There are 3 ways to turn a row about zero (a turn may also mirror it). The second row of each pair is the first, turned, with some noise. The first 27 pairs use one turn. New pairs use 2 turns, one after the other, and a turn may come again.
Some pairs, each with its turns in order after it:
|  20 |   2 |   1 |   1 |  -5 |   9 | -13 |  13 |
| -11 |   4 |  -4 |  13 | -13 | -12 | -10 |  10 | | Z_60

| 11 | 10 | -8 |  6 |  0 | 17 | 16 | 22 |
|  3 |  3 |  0 | 11 | -6 | -4 | 11 | 32 | | Z_60

|  26 |   3 |   9 | -12 |   9 |  15 |   9 | -18 |
|   6 |  10 |  30 |  11 |  -7 |  18 |  -7 | -11 | | Z_782

| -14 |  -1 |   6 | -14 |  24 |  11 |  -1 |  -6 |
|  -2 |  -2 | -16 | -11 | -21 |   9 |  -8 | -15 | | Z_620

| -16 |   1 | -12 |   0 |   3 |  15 |  -2 |   5 |
|   6 | -12 |   3 | -11 |   5 | -17 |  -7 |   3 | | Z_782

|  -9 | -12 |   6 |   8 |  12 |  20 |  -5 |  11 |
|  -5 |   5 |  16 |  -7 |  10 | -20 |   0 |  12 | | Z_782

|  7 |  9 | -8 |  7 |  2 | 22 | -6 |  4 |
|   7 |   2 |  10 |  17 |  -5 | -15 |   0 |   9 | | Z_60

|  14 | -18 |  -1 |  -9 |  26 |   5 |  -1 |  -5 |
| -1 |  0 | 27 |  9 | -8 | -5 | 19 |  0 | | Z_782

|  22 |  11 |   0 |   9 | -15 |  11 |  23 |  13 |
|  10 |  17 |   5 | -22 |  14 |  25 |  -3 |  -3 | | Z_782

|  3 |  3 |  1 | 12 |  7 | 12 |  3 |  4 |
|   2 |   2 |  -8 | -10 |   0 |  -6 |  -8 |  11 | | Z_620

|  -3 |   6 |  11 |  24 | -20 |  -2 | -14 |  -5 |
|  21 |   2 |  -3 |   8 |   7 | -14 |  20 |  15 | | Z_620

|  35 | -19 |  -6 |  27 |   1 |  -9 |  -8 |  -7 |
|  9 |  7 |  7 | 19 | 11 | 24 | 26 | 25 | | Z_782

|  7 | -9 |  4 |  9 |  2 | 15 | 33 |  4 |
| -16 |  23 |   3 | -11 |  -7 |   2 | -13 |  21 | | Z_620

|  -2 |  22 |  -3 |   5 |   0 |   2 | -21 |  -6 |
|  -9 | -10 |  19 |   7 |  -7 | -14 |   2 | -11 | | Z_60

| -21 |  20 |  -3 | -19 |   8 | -17 |  14 |  -7 |
|   6 |  -2 | -15 |  -1 | -17 | -13 |  -4 | -32 | | Z_782

|  10 |  14 |  14 |  -1 |  12 |  -3 |   3 | -12 |
|   0 |  -7 |   4 | -21 |  -3 | -16 |  -1 |   2 | | Z_60

|  10 |   2 |   8 |   9 |  17 |  18 | -10 |   7 |
|  6 | 15 | 19 | -1 | -3 | -7 | -3 | 18 | | Z_782

| -12 | -22 |  -9 |  -8 |   9 |   4 | -17 |  -9 |
|   0 |  -3 | -10 |  18 | -16 |  -9 | -11 | -19 | | Z_620

|  -2 |   8 | -19 |  -1 |  -1 |  12 |   9 |   1 |
| -14 |   6 | -10 |  -6 |  15 |  -7 |  -5 |  -5 | | Z_620

|   1 |  27 |  14 |  17 |  -2 |   8 | -13 |  18 |
| -16 | -17 |  25 |   7 | -12 |  -7 |  -6 |  19 | | Z_60

| 11 | -9 | 13 | 13 | 10 | -9 | 17 |  9 |
|   5 |   7 |  12 |  -3 |  -5 |  13 | -14 |  22 | | Z_620

|  -2 |  12 |  -7 |   0 |  10 |   8 | -31 |  -2 |
|  -8 | -10 |  12 |  19 |   5 | -21 |  -5 | -13 | | Z_60

|   8 |  -4 |  13 | -14 |   4 |  19 |  -5 |  -3 |
|  -6 |  -5 |   5 | -12 | -20 | -12 |   1 |  -3 | | Z_620

|  16 | -20 |  19 | -16 |  14 | -10 |  -2 |  37 |
| -30 |  20 |  11 | -19 | -17 |   1 |  30 |   7 | | Z_782

|   5 | -14 |  -4 |   1 |  12 |  14 |  -2 |   0 |
| 10 |  8 | -4 |  7 | 12 | -9 | -9 |  3 | | Z_60

|  -7 |  -1 |  29 |   0 | -26 |   5 |  11 |  19 |
| -15 |  -1 |   4 |   2 | -12 |   3 |  30 |  29 | | Z_620

|  14 |   2 |   5 |   2 |  -3 | -16 | -11 |   9 |
| -24 |   3 |  -4 |  -3 |  -7 |  -3 |  -5 |   1 | | Z_60

New pairs, each followed by its turns in order:
|  -3 | -24 |   1 | -12 |   3 | -18 |   0 |   5 |
|   8 |   5 |  22 |   5 |  -8 |   9 | -18 |   1 | | Z_620 Z_60

|  -7 |   7 |   4 |  -6 | -17 |   1 |  -2 |   3 |
|  -3 |  -7 | -10 |   8 |  -1 |  -8 |  -2 | -14 | | Z_782 Z_620

|  14 | -10 | -19 |   2 |  -6 |  24 |  -3 | -15 |
|   1 |   0 | -28 |  19 | -18 |  -2 |   4 |  -3 | | Z_620 Z_782

|  -2 |  -8 |  16 |  -3 | -22 |   8 |  -5 |   7 |
|  -6 |   9 | -16 | -11 |  17 |   2 |   7 | -12 | | Z_620 Z_782

|  -8 |  17 |   3 | -19 |  -7 |  -3 |  12 |   5 |
|   8 |   0 |  -4 |   4 | -11 |  -4 |   4 | -27 | | Z_782 Z_60

| -1 | -1 | -7 | 16 | 27 | -3 | 16 |  0 |
|   6 | -11 |   9 |  -7 | -19 |   0 | -11 |  24 | | Z_620 Z_782

|   1 | -28 |  17 | -11 | -11 |  10 |  -1 |  -5 |
|   3 | -13 |   3 |   0 |  12 | -30 |  -4 | -14 | | Z_60 Z_620

| -3 | 23 | -7 | 11 |  0 |  6 | -1 | 12 |
|  -8 | -19 |  15 |  -4 |  11 |  -6 |  -2 | -10 | | Z_782 Z_620

| -22 |   6 |  16 |   5 |  -7 |   6 | -22 |  -2 |
|  -1 |  -9 | -23 |  -1 |  -9 | -12 |   9 |  21 | | Z_782 Z_782

|   3 |   2 |  22 |  -7 |   4 |   8 | -14 |   6 |
| -14 | -14 |  -6 |   6 |  -2 |  -2 |   9 |  17 | | Z_60 Z_782

|  -6 |  11 | -14 |  29 |  18 |   2 | -27 |   4 |
|  -7 | -21 |  21 |   8 |  24 |   8 | -12 |  22 | | Z_782 Z_620

| -19 |  -3 |   9 |  20 |   1 | -10 |  22 | -11 |
|  21 |   9 |  -2 |  -8 |  14 |  11 | -21 | -13 | | Z_782 Z_620

| 18 |  3 | -1 | 12 |  5 |  4 | 38 | -5 |
|  18 |  -4 |   4 | -22 |  -7 | -34 |  -1 |   6 | | Z_782 Z_60

|   1 | -12 |  16 | -19 |  -2 | -20 |   0 |  15 |
|  17 | -11 |   7 |   2 |  -2 |  22 |  19 |  -9 | | Z_782 Z_60

| -13 | -17 |  20 |   3 |  -7 |  19 |   3 | -18 |
|  29 |  -8 | -18 |   3 | -15 |  11 |  -5 |   1 | | Z_782 Z_620

|  16 |   0 |   5 |  -6 |  10 | -24 | -10 |  32 |
| -27 |   6 |  22 |   0 |  16 | -13 |   8 |  19 | | Z_620 Z_782

| -13 | -13 | -11 |  -8 | -18 |   2 |  -8 |   0 |
|  14 |   2 | -15 |   9 |  18 |  -7 |   5 |  -5 | | Z_620 Z_782

|  3 | -7 |  9 |  8 |  0 | 16 |  6 | -2 |
| -15 |   0 |  -3 |   5 |  -8 | -10 |  -9 |   5 | | Z_60 Z_60

|  22 |   6 |  16 |   1 |   0 |   0 |   9 | -11 |
| -11 | -15 |  14 |   7 |   7 |   6 |  16 | -11 | | Z_60 Z_620

|  -7 |  -3 |  -6 |  29 |  17 |   9 | -18 |  18 |
| -25 |  23 | -10 |  23 |  14 |  -4 |  -1 |  -3 | | Z_620 Z_60

|   6 |   0 | -15 |   2 |  20 |   7 | -11 |  -6 |
|  0 | -2 | 21 |  2 | -3 |  0 |  2 | 21 | | Z_782 Z_620

| -13 |   6 |   6 |   3 | -20 | -12 | -19 | -25 |
|  12 | -14 |  -5 |   4 |  15 | -11 |  10 |  30 | | Z_782 Z_782

|  12 | -19 |  14 |  -1 |   7 | -21 |  13 |  -6 |
| -14 | -14 |  -7 |  -8 |   5 |   1 |   2 | -28 | | Z_60 Z_620

| -14 |   1 |  14 |  27 |  12 |  20 | -23 |  20 |
| -43 | -20 |  -7 |   2 |   7 |   3 |  11 |  12 | | Z_782 Z_60

| 17 | 24 | -2 |  1 |  8 |  7 | 13 | -2 |
|   4 |  -5 |  17 | -20 |   3 | -17 |  10 |  -4 | | Z_782 Z_620

|   1 |  27 |  16 | -20 |  23 | -13 | -16 |   1 |
| -20 |  17 |  18 |  -1 | -27 | -20 |  -8 | -14 | | Z_620 Z_620

| 13 | 14 | 23 | -5 | 12 |  2 | -4 | -6 |
| -21 |  -4 |  13 |  -4 |  -8 |  18 |  -3 | -11 | | Z_620 Z_782

|  -6 |   4 | -10 |  -8 |   6 |  -5 | -29 |  11 |
|  20 |  13 | -18 |  17 |  -4 |   5 |  -8 |   1 | | Z_60 Z_620

|  -7 |  24 |  21 |   9 | -15 |   1 | -16 |  -4 |
| -21 |  -5 |  15 |  28 |  -2 |  -9 |   4 | -10 | | Z_782 Z_60

|   4 | -17 |  -7 |  23 |   4 |  -9 |   9 | -15 |
|   1 | -25 |   3 |  -8 |  -7 | -22 |   5 |   4 | | Z_60 Z_60

